The rows of each matrix lie in a flat space through zero, up to rounding. After each matrix: how many dimensions does the smallest such space have?

[[ 46  14   0 -29   5 -30  -3 -29 -39 -29  -5  39  11 -19 -35 -15 -14  -7
  -53   5  -1  25]
 [ 14 -16  -4 -12  12 -14   5 -14 -34   8 -18  -1 -14 -10 -11 -26  -1   8
   -7  -1 -11  22]
 [  0  -4   9 -22   9   4 -16  -8  33  -9  10  35   2   8   1  16   6  10
   16 -25  22  -9]
 [-29 -12 -22 -43  15   2  52  32 -80  38  16   4 -34  11  -4 -23 -65   8
   10  38  10 -72]
 [  5  12   9  15  31  -3  38  35 -38  33  15  49   2  29 -37   4 -37   7
   20  34 -18 -47]
 [-30 -14   4   2  -3  -1 -14  32  62  11 -16 -29  13  14  10  29  11   4
   15 -13   0   1]
 [ -3   5 -16  52  38 -14  25  15 -12  39  -4  16 -26  15  19  10 -17  41
   22  24  -5 -49]
 [-29 -14  -8  32  35  32  15 -23  44   5  12 -19  -1  19  -6   1  41   0
   42 -41  14  11]
 [-39 -34  33 -80 -38  62 -12  44  -9  21  38 -36 -33  19  12 -17 -12 -26
   65  -6  -8  -5]
 [-29   8  -9  38  33  11  39   5  21   2   6 -18  12  17 -11   3   6  -6
    6  -9   9 -18]
 [ -5 -18  10  16  15 -16  -4  12  38   6 -36 -37  19   7 -24  -5  26  -1
   -7 -22 -31  58]
 [ 39  -1  35   4  49 -29  16 -19 -36 -18 -37  18 -19 -27  -5 -46   3  14
  -29 -10 -11  27]
 [ 11 -14   2 -34   2  13 -26  -1 -33  12  19 -19 -70 -26  39  17 -15  12
   22  34  18 -43]
 [-19 -10   8  11  29  14  15  19  19  17   7 -27 -26  27  13 -18   2  16
   25 -21 -16   9]
 [-35 -11   1  -4 -37  10  19  -6  12 -11 -24  -5  39  13  20 -62  17  -4
    1 -55  -5  47]
 [-15 -26  16 -23   4  29  10   1 -17   3  -5 -46  17 -18 -62   8  23 -58
   17  14  -3  18]
 [-14  -1   6 -65 -37  11 -17  41 -12   6  26   3 -15   2  17  23 -43  -9
    8  30  14 -50]
 [ -7   8  10   8   7   4  41   0 -26  -6  -1  14  12  16  -4 -58  -9   0
   -7 -23 -15  18]
 [-53  -7  16  10  20  15  22  42  65   6  -7 -29  22  25   1  17   8  -7
   24 -23  11 -20]
 [  5  -1 -25  38  34 -13  24 -41  -6  -9 -22 -10  34 -21 -55  14  30 -23
  -23   4  13  13]
 [ -1 -11  22  10 -18   0  -5  14  -8   9 -31 -11  18 -16  -5  -3  14 -15
   11  13 -16  12]
 [ 25  22  -9 -72 -47   1 -49  11  -5 -18  58  27 -43   9  47  18 -50  18
  -20  13  12 -27]]

11

[[ 20   7  25   6   4 -21 -20 -25   0   9  26  13 -11 -10 -24  22 -38  25
   14   6  12 -14]
 [  7  26  35   3  29 -22  -4  -9 -17 -41   6 -39 -17   7 -22 -17   2 -15
  -11  10 -34 -15]
 [ 25  35  62  -3  38 -37 -39   0 -21 -48  31 -43 -18   5 -11  -8 -10  -9
  -31 -13 -31 -39]
 [  6   3  -3  -7   0   0   3  13  -4  -9  -4  -8  -4   4   2  -9   8  -4
   -9 -13  -8   4]
 [  4  29  38   0  34 -21  -8   1 -20 -51   4 -49 -14  10 -12 -24  12 -24
  -23   3 -41 -19]
 [-21 -22 -37   0 -21  27  19  10  12  25 -21  20  17   0  21   0  17  -3
    8   3  16  19]
 [-20  -4 -39   3  -8  19  61  -9  -2  -8 -44 -10 -11   9 -28 -28  25 -16
   23  28 -23  42]
 [-25  -9   0  13   1  10  -9  -8   8  13   0   9  21  -4  21  10   4  -6
    3  19  14 -12]
 [  0 -17 -21  -4 -20  12  -2   8  12  29   0  28  11  -5  16  14  -5  13
    6 -12  25   8]
 [  9 -41 -48  -9 -51  25  -8  13  29  75   7  74  21 -16  30  41 -23  42
   20 -29  66  18]
 [ 26   6  31  -4   4 -21 -44   0   0   7  37  11  -2  -8   6  24 -30  22
  -11 -22  18 -28]
 [ 13 -39 -43  -8 -49  20 -10   9  28  74  11  74  18 -17  24  43 -30  46
   22 -27  66  17]
 [-11 -17 -18  -4 -14  17 -11  21  11  21  -2  18  22  -2  39   8  12  -1
  -10 -16  21  -2]
 [-10   7   5   4  10   0   9  -4  -5 -16  -8 -17  -2   5  -5 -12  11 -14
   -2  12 -16   0]
 [-24 -22 -11   2 -12  21 -28  21  16  30   6  24  39  -5  61  18  12  -4
  -15 -12  33 -17]
 [ 22 -17  -8  -9 -24   0 -28  10  14  41  24  43   8 -12  18  32 -28  34
    2 -32  42  -4]
 [-38   2 -10   8  12  17  25   4  -5 -23 -30 -30  12  11  12 -28  41 -38
   -7  26 -26   6]
 [ 25 -15  -9  -4 -24  -3 -16  -6  13  42  22  46  -1 -14  -4  34 -38  40
   18 -18  40   3]
 [ 14 -11 -31  -9 -23   8  23   3   6  20 -11  22 -10  -2 -15   2  -7  18
   17 -11  10  29]
 [  6  10 -13 -13   3   3  28  19 -12 -29 -22 -27 -16  12 -12 -32  26 -18
  -11 -13 -32  21]
 [ 12 -34 -31  -8 -41  16 -23  14  25  66  18  66  21 -16  33  42 -26  40
   10 -32  62   4]
 [-14 -15 -39   4 -19  19  42 -12   8  18 -28  17  -2   0 -17  -4   6   3
   29  21   4  34]]

4

[[ 27  27  69  -7  59  -6   0 -82   8  34 -13 -30   8  43   8   8  91  11
   28  48  11 -52]
 [ 27 -81 -31 -25   0  21 -36 -22   8  47 -58 -20 -33  10 -11  19  31 -28
  -32 -27  39 -31]
 [ 69 -31  81 -45   4  35  41 -16 -49 -74 -32  26   4  25 -72 -93  32   5
   -4  25  59 -45]
 [ -7 -25 -45  13  34 -39 -39  24  -9  42 -52  24  17   2 -73  16 -69 -53
   11 -16  -3  48]
 [ 59   0   4  34 -69  65  29  29 -39 -30 -48 -34  18  21  58  55  27   7
   -5  -5 -37 -41]
 [ -6  21  35 -39  65 -11 -27  -4   8 -73 -10  12  -7  43 -17   0   2  15
   -4  87  11  26]
 [  0 -36  41 -39  29 -27 -89  42 -17 -14 -52  13 -31 -40  14  24 -27  13
   27  25  -7 -17]
 [-82 -22 -16  24  29  -4  42 -37 -20  42  31 -10 -12  34 -29 -20 -49  15
    8   4   6  14]
 [  8   8 -49  -9 -39   8 -17 -20 -21  56 -12  63 -84 -67   1 -37 -64  29
   43 -52   7  14]
 [ 34  47 -74  42 -30 -73 -14  42  56 -85   0  49  48   4  34  -4 -49 -26
   40  17  17  76]
 [-13 -58 -32 -52 -48 -10 -52  31 -12   0  60  37  27 -20  17   3  -8  19
  -53 -45   1  -5]
 [-30 -20  26  24 -34  12  13 -10  63  49  37 -13 -17 -57  16 -20  67 -28
   -6  -8  84  -7]
 [  8 -33   4  17  18  -7 -31 -12 -84  48  27 -17  25 -34  28  61  15  17
  -28  -8  32 -41]
 [ 43  10  25   2  21  43 -40  34 -67   4 -20 -57 -34 -57   2  51  68 -27
  -58 -12 -26  -7]
 [  8 -11 -72 -73  58 -17  14 -29   1  34  17  16  28   2 -54  11 -28  64
  -45 -46  -8 -20]
 [  8  19 -93  16  55   0  24 -20 -37  -4   3 -20  61  51  11 105 -16  66
  -35  37   3  16]
 [ 91  31  32 -69  27   2 -27 -49 -64 -49  -8  67  15  68 -28 -16 -37 -11
  -31  21 -16 -29]
 [ 11 -28   5 -53   7  15  13  15  29 -26  19 -28  17 -27  64  66 -11  44
  -68  -9  24 -85]
 [ 28 -32  -4  11  -5  -4  27   8  43  40 -53  -6 -28 -58 -45 -35 -31 -68
    1 -60  55 -24]
 [ 48 -27  25 -16  -5  87  25   4 -52  17 -45  -8  -8 -12 -46  37  21  -9
  -60   5  47 -36]
 [ 11  39  59  -3 -37  11  -7   6   7  17   1  84  32 -26  -8   3 -16  24
   55  47  41   2]
 [-52 -31 -45  48 -41  26 -17  14  14  76  -5  -7 -41  -7 -20  16 -29 -85
  -24 -36   2  58]]

15

[[-81  -4  74 -45 -20  17 -20   1  43  22  56  30  10  29  20  38  10  14
   -9 -41  34  51]
 [ -4  13  -3  -8  -6  -2 -17  -6   3  10 -10  25 -16  20  -8   8  25 -17
   -7 -14   4  -3]
 [ 74  -3 -74  34  30 -10  38  16 -37 -13 -46 -38 -17 -20 -18 -37 -18 -15
   15  43 -26 -48]
 [-45  -8  34 -31  -1  15   6  15  25  19  35   8  -2  23  10  19  -1   4
    0 -18  24  26]
 [-20  -6  30  -1 -12   1  -9 -10   9  -9  20  -2  24 -14  13   7 -10  21
   -3  -5   2  19]
 [ 17  -2 -10  15   1  -5   3  -5 -10 -12  -8 -12   9 -17   0 -10  -9   6
    2  11 -11  -7]
 [-20 -17  38   6  -9   3   1  -7   7 -18  31 -21  40 -32  21   1 -31  37
    2   4  -1  25]
 [  1  -6  16  15 -10  -5  -7 -15  -3 -20   8 -13  29 -30  11  -4 -17  24
   -1   7 -10   8]
 [ 43   3 -37  25   9 -10   7  -3 -23 -13 -30 -14  -4 -17 -10 -20  -4  -6
    4  21 -19 -26]
 [ 22  10 -13  19  -9 -12 -18 -20 -13 -14 -22   6   6 -14  -6  -7   9  -1
   -5   4 -16 -12]
 [ 56 -10 -46  35  20  -8  31   8 -30 -22 -26 -43   6 -35  -5 -32 -30   6
   13  40 -25 -30]
 [ 30  25 -38   8  -2 -12 -21 -13 -14   6 -43  29 -30  19 -23  -4  38 -34
   -8  -5 -10 -28]
 [ 10 -16 -17  -2  24   9  40  29  -4   6   6 -30  -8   0   1 -11 -24   0
   14  19   4  -7]
 [ 29  20 -20  23 -14 -17 -32 -30 -17 -14 -35  19   0 -10 -12  -6  23 -10
  -10  -1 -20 -18]
 [ 20  -8 -18  10  13   0  21  11 -10  -6  -5 -23   1 -12  -1 -13 -17   3
    8  18  -7 -11]
 [ 38   8 -37  19   7 -10   1  -4 -20  -7 -32  -4 -11  -6 -13 -15   6 -14
    1  14 -16 -26]
 [ 10  25 -18  -1 -10  -9 -31 -17  -4   9 -30  38 -24  23 -17   6  41 -29
  -12 -16  -3 -15]
 [ 14 -17 -15   4  21   6  37  24  -6  -1   6 -34   0 -10   3 -14 -29   6
   14  22  -1  -7]
 [ -9  -7  15   0  -3   2   2  -1   4  -5  13  -8  14 -10   8   1 -12  14
    1   1   1  10]
 [-41 -14  43 -18  -5  11   4   7  21   4  40  -5  19  -1  18  14 -16  22
    1 -10  16  30]
 [ 34   4 -26  24   2 -11  -1 -10 -19 -16 -25 -10   4 -20  -7 -16  -3  -1
    1  16 -18 -19]
 [ 51  -3 -48  26  19  -7  25   8 -26 -12 -30 -28  -7 -18 -11 -26 -15  -7
   10  30 -19 -31]]

3

[[-51  11  12 -17  14 -18  -8  -5   4  -2  14 -21  -2 -23   7  19 -18  26
   12 -46 -12   5]
 [ 11 -19  28  -6  -7  -5  -4   3   8  -4  -3  -1 -10  20  24 -21   7  21
  -54 -15  14 -24]
 [ 12  28 -18   7  13  -3   1  14 -20  12  31 -13  -6  -6  10 -17  -8  22
  -25 -19  20  33]
 [-17  -6   7   2 -38  -9  -2  15 -13 -19   5   3  41 -20 -37   8 -24  46
  -24  18  -6 -18]
 [ 14  -7  13 -38 -34   3 -15  39 -19  25   3  -5   0   4 -31  -6   7  11
   38  12  10  -4]
 [-18  -5  -3  -9   3 -18   8  -4  10  -1  -6  -1   0  -1 -19  20   5   8
   15   4 -18  41]
 [ -8  -4   1  -2 -15   8  13  16  14 -34  14  -2  26  16 -23  10  -8   3
   -9 -10 -14 -14]
 [ -5   3  14  15  39  -4  16 -41  24 -33  -5  20   0  52  39 -17  13 -20
   32 -13 -31   2]
 [  4   8 -20 -13 -19  10  14  24 -58  16  13  -3 -18 -20 -23  -9   9  -1
  -15  36  12   3]
 [ -2  -4  12 -19  25  -1 -34 -33  16 -15  -6 -24 -17  -8 -11  -5  25  -2
   30   8  17 -12]
 [ 14  -3  31   5   3  -6  14  -5  13  -6 -47 -16   0  15 -35  -7  13  50
  -17 -19   3 -22]
 [-21  -1 -13   3  -5  -1  -2  20  -3 -24 -16 -14   4 -28   6  33 -46  -9
  -23  -2 -26 -16]
 [ -2 -10  -6  41   0   0  26   0 -18 -17   0   4   8   2 -48  28 -30   1
   37  40 -29   1]
 [-23  20  -6 -20   4  -1  16  52 -20  -8  15 -28   2 -55   1 -24 -43   8
   29  -2 -16 -12]
 [  7  24  10 -37 -31 -19 -23  39 -23 -11 -35   6 -48   1 -14 -27 -16 -20
   -1 -44  -7 -16]
 [ 19 -21 -17   8  -6  20  10 -17  -9  -5  -7  33  28 -24 -27  -7 -30 -34
  -28  11  20 -11]
 [-18   7  -8 -24   7   5  -8  13   9  25  13 -46 -30 -43 -16 -30   7  42
   42  -5 -17 -11]
 [ 26  21  22  46  11   8   3 -20  -1  -2  50  -9   1   8 -20 -34  42 -16
  -21  19  20   4]
 [ 12 -54 -25 -24  38  15  -9  32 -15  30 -17 -23  37  29  -1 -28  42 -21
  -13  43  20  -8]
 [-46 -15 -19  18  12   4 -10 -13  36   8 -19  -2  40  -2 -44  11  -5  19
   43   1 -33  38]
 [-12  14  20  -6  10 -18 -14 -31  12  17   3 -26 -29 -16  -7  20 -17  20
   20 -33 -86  19]
 [  5 -24  33 -18  -4  41 -14   2   3 -12 -22 -16   1 -12 -16 -11 -11   4
   -8  38  19  -8]]

20

[[-14 -17 -38  26  27 -16  12  -6  26 -15   8   5 -43   5 -31  41 -21  -7
  -31  -9  18 -14]
 [-17 -14  -9  11  -1 -17  16   1   5 -14   5  11  -7  -3   1  -5 -31   9
   22  -3  21   2]
 [-38  -9 -14   3  13  -9   0  12  24  10 -12   4 -15   3 -14   3 -18  10
   -2 -27   0 -12]
 [ 26  11   3   8   0  15 -22 -13 -24  -2   4 -12  12  -9   1 -13  12  -1
   -2  16   0  -1]
 [ 27  -1  13   0  -8   7  11  10   6 -13   9  13  24   0  10 -11  17  -3
   14   2  -8   5]
 [-16 -17  -9  15   7 -37  31  -4  30 -20   9  12 -23   3  -1  44  -6  -6
    1 -11  30   2]
 [ 12  16   0 -22  11  31 -39  -5 -51  29 -13 -23  -7   1 -15 -13  -6  -3
  -27  16 -20   5]
 [ -6   1  12 -13  10  -4  -5  17  16   8  -6   7  -3   2  -1  15  20   2
   -5 -26  -7   4]
 [ 26   5  24 -24   6  30 -51  16 -29   6 -16  -9  11 -46   3 -41 -13  17
  -10   8   2 -12]
 [-15 -14  10  -2 -13 -20  29   8   6   9 -12   3  31   9   6 -12 -14  -7
   34  -1   4   2]
 [  8   5 -12   4   9   9 -13  -6 -16 -12  14   4 -25  -3  -6   2 -10   9
  -10   4   5   8]
 [  5  11   4 -12  13  12 -23   7  -9   3   4   3 -18   0  -3   7  14   9
  -13 -14  -8  10]
 [-43  -7 -15  12  24 -23  -7  -3  11  31 -25 -18  -5  11 -27  22  -7  -7
   -5 -25   9 -14]
 [  5  -3   3  -9   0   3   1   2 -46   9  -3   0  11  11  -5 -20 -29  -1
   24  13   2  21]
 [-31   1 -14   1  10  -1 -15  -1   3   6  -6  -3 -27  -5  -8  -2 -21  16
   -8 -13   5  -7]
 [ 41  -5   3 -13 -11  44 -13  15 -41 -12   2   7  22 -20  -2 -71 -46  11
    9  35 -16  -4]
 [-21 -31 -18  12  17  -6  -6  20 -13 -14 -10  14  -7 -29 -21 -46 -91  28
   30  -4  34 -15]
 [ -7   9  10  -1  -3  -6  -3   2  17  -7   9   9  -7  -1  16  11  28  11
    7 -19   1   8]
 [-31  22  -2  -2  14   1 -27  -5 -10  34 -10 -13  -5  24  -8   9  30   7
    2 -30 -17  11]
 [ -9  -3 -27  16   2 -11  16 -26   8  -1   4 -14 -25  13 -13  35  -4 -19
  -30  18   6  -9]
 [ 18  21   0   0  -8  30 -20  -7   2   4   5  -8   9   2   5 -16  34   1
  -17   6 -30  -8]
 [-14   2 -12  -1   5   2   5   4 -12   2   8  10 -14  21  -7  -4 -15   8
   11  -9  -8  16]]

9

[[ 11  53 -55  -9  53 -81 -40  42  42 -11 -22  38  14  11  15  21  24  25
  -55  31  12 -76]
 [ 53 -67  40  15 -24  61   1 -50   4 -12  30  -8 -43 -16 -20  43  -6  10
   -1 -19 -27 -17]
 [-55  40 -37 -21  31 -35  -6  50  -6 -21 -19   1  43  30  28 -18  11   7
  -47  20  26 -14]
 [ -9  15 -21 -68  27 -22 -55  60  -9  21  -3 -26  -1 -50  11 -28  -4   4
  -17 -24 -20 -10]
 [ 53 -24  31  27 -24  18  -8 -42   5 -27  30  12 -16  -6 -15  40 -11  13
   17 -10 -21   7]
 [-81  61 -35 -22  18   6  -5  55 -14  13 -30 -15  59  28  36 -83   8  -9
  -11  10  16  54]
 [-40   1  -6 -55  -8  -5  26 -16 -35  12   8 -21  -4   3  -1  24 -12 -24
   10   1  24  21]
 [ 42 -50  50  60 -42  55 -16 -31 -21 -70  27 -15   8   8  -5  12 -11   7
    8 -25 -32  25]
 [ 42   4  -6  -9   5 -14 -35 -21  22 -15  18  21 -10 -16   3  46 -11  24
   -2 -10 -13 -19]
 [-11 -12 -21  21 -27  13  12 -70 -15 -53  -5  -1  10  51  20  66 -18 -26
   -1   1  29   7]
 [-22  30 -19  -3  30 -30   8  27  18  -5   5  26  12  30   8  -3   7  17
  -45  25  12 -21]
 [ 38  -8   1 -26  12 -15 -21 -15  21  -1  26  19 -26 -23  -7  52  -8  27
  -14  -6 -11 -35]
 [ 14 -43  43  -1 -16  59  -4   8 -10  10  12 -26  -9 -38  -9 -31   1  15
   16 -26 -27  17]
 [ 11 -16  30 -50  -6  28   3   8 -16  51  30 -23 -38 -40 -30 -20  -4  -8
   16 -12 -29  27]
 [ 15 -20  28  11 -15  36  -1  -5   3  20   8  -7  -9 -30  -5 -27  -9   9
   33 -24 -20  28]
 [ 21  43 -18 -28  40 -83  24  12  46  66  -3  52 -31 -20 -27  26  22  20
    5  41  20 -56]
 [ 24  -6  11  -4 -11   8 -12 -11 -11 -18   7  -8   1  -4  -9  22  11   2
    4   4  -7  -3]
 [ 25  10   7   4  13  -9 -24   7  24 -26  17  27  15  -8   9  20   2  47
  -15   0  -8 -18]
 [-55  -1 -47 -17  17 -11  10   8  -2  -1 -45 -14  16  16  33   5   4 -15
  -23   1  42 -36]
 [ 31 -19  20 -24 -10  10   1 -25 -10   1  25  -6 -26 -12 -24  41   4   0
    1   4 -10  -9]
 [ 12 -27  26 -20 -21  16  24 -32 -13  29  12 -11 -27 -29 -20  20  -7  -8
   42 -10   2  13]
 [-76 -17 -14 -10   7  54  21  25 -19   7 -21 -35  17  27  28 -56  -3 -18
  -36  -9  13  17]]

10

[[  7  20  -6  35  43  15  18 -17  -4  -9   5  -7   3 -37   0   6   8  18
   21  25 -26 -14]
 [ 20  14  11  23  12  -8   2  -6 -28 -16  13  -2  33 -15  -6  10  12  25
    1 -12 -28   4]
 [ -6  11 -18   6 -11   1   2 -11  40  16 -41  12 -14   1 -20 -38 -21  11
   13  21  37 -18]
 [ 35  23   6  99  41  -7  53 -14 -17 -35  40  -3  67  -9  40 -30  21  27
   -5  58 -28 -16]
 [ 43  12 -11  41  29  11   8  -4 -58 -50  13 -20  44 -10  17  22   7   9
    1  14 -27   1]
 [ 15  -8   1  -7  11  45 -19   9  12 -25  -5 -41 -49 -30  11  43   0   5
  -34  23  -7 -24]
 [ 18   2   2  53   8 -19 116 -23  23   2   0   0  30  38  72 -68  15 -20
   -9  69 -14 -36]
 [-17  -6 -11 -14  -4   9 -23  29   8   1  37  -3 -39  -3  28  -3 -10 -19
  -22  -5 -13   3]
 [ -4 -28  40 -17 -58  12  23   8  44  32 -56   1   9  29 -42 -12  -2  11
  -36  25  84  -9]
 [ -9 -16  16 -35 -50 -25   2   1  32  25 -26  11  -6  41  -5 -24  -5  -9
  -19 -19  31   0]
 [  5  13 -41  40  13  -5   0  37 -56 -26  65  15  33  12  48 -35 -17 -22
   -2   6 -24  23]
 [ -7  -2  12  -3 -20 -41   0  -3   1  11  15  21  27  32   9 -23   6  -5
    2 -26  -2  15]
 [  3  33 -14  67  44 -49  30 -39   9  -6  33  27  44   4  36 -52  14  11
   44  16 -41  -7]
 [-37 -15   1  -9 -10 -30  38  -3  29  41  12  32   4  45  23 -46   3 -40
   19  11  22  10]
 [  0  -6 -20  40  17  11  72  28 -42  -5  48   9  36  23  57 -37   0 -42
   -4  48  -9  10]
 [  6  10 -38 -30  22  43 -68  -3 -12 -24 -35 -23 -52 -46 -37  51 -25   8
   22 -14   2  -5]
 [  8  12 -21  21   7   0  15 -10  -2  -5 -17   6  14   3   0 -25 -10   2
   17  19  10  -7]
 [ 18  25  11  27   9   5 -20 -19  11  -9 -22  -5  11 -40 -42   8   2  56
    4  -2  -3 -14]
 [ 21   1  13  -5   1 -34  -9 -22 -36 -19  -2   2  44  19  -4  22  17   4
   17 -39 -21  18]
 [ 25 -12  21  58  14  23  69  -5  25 -19   6 -26  16  11  48 -14  19  -2
  -39  87  14 -36]
 [-26 -28  37 -28 -27  -7 -14 -13  84  31 -24  -2 -41  22  -9   2  10  -3
  -21  14  49 -17]
 [-14   4 -18 -16   1 -24 -36   3  -9   0  23  15  -7  10  10  -5  -7 -14
   18 -36 -17  19]]

9
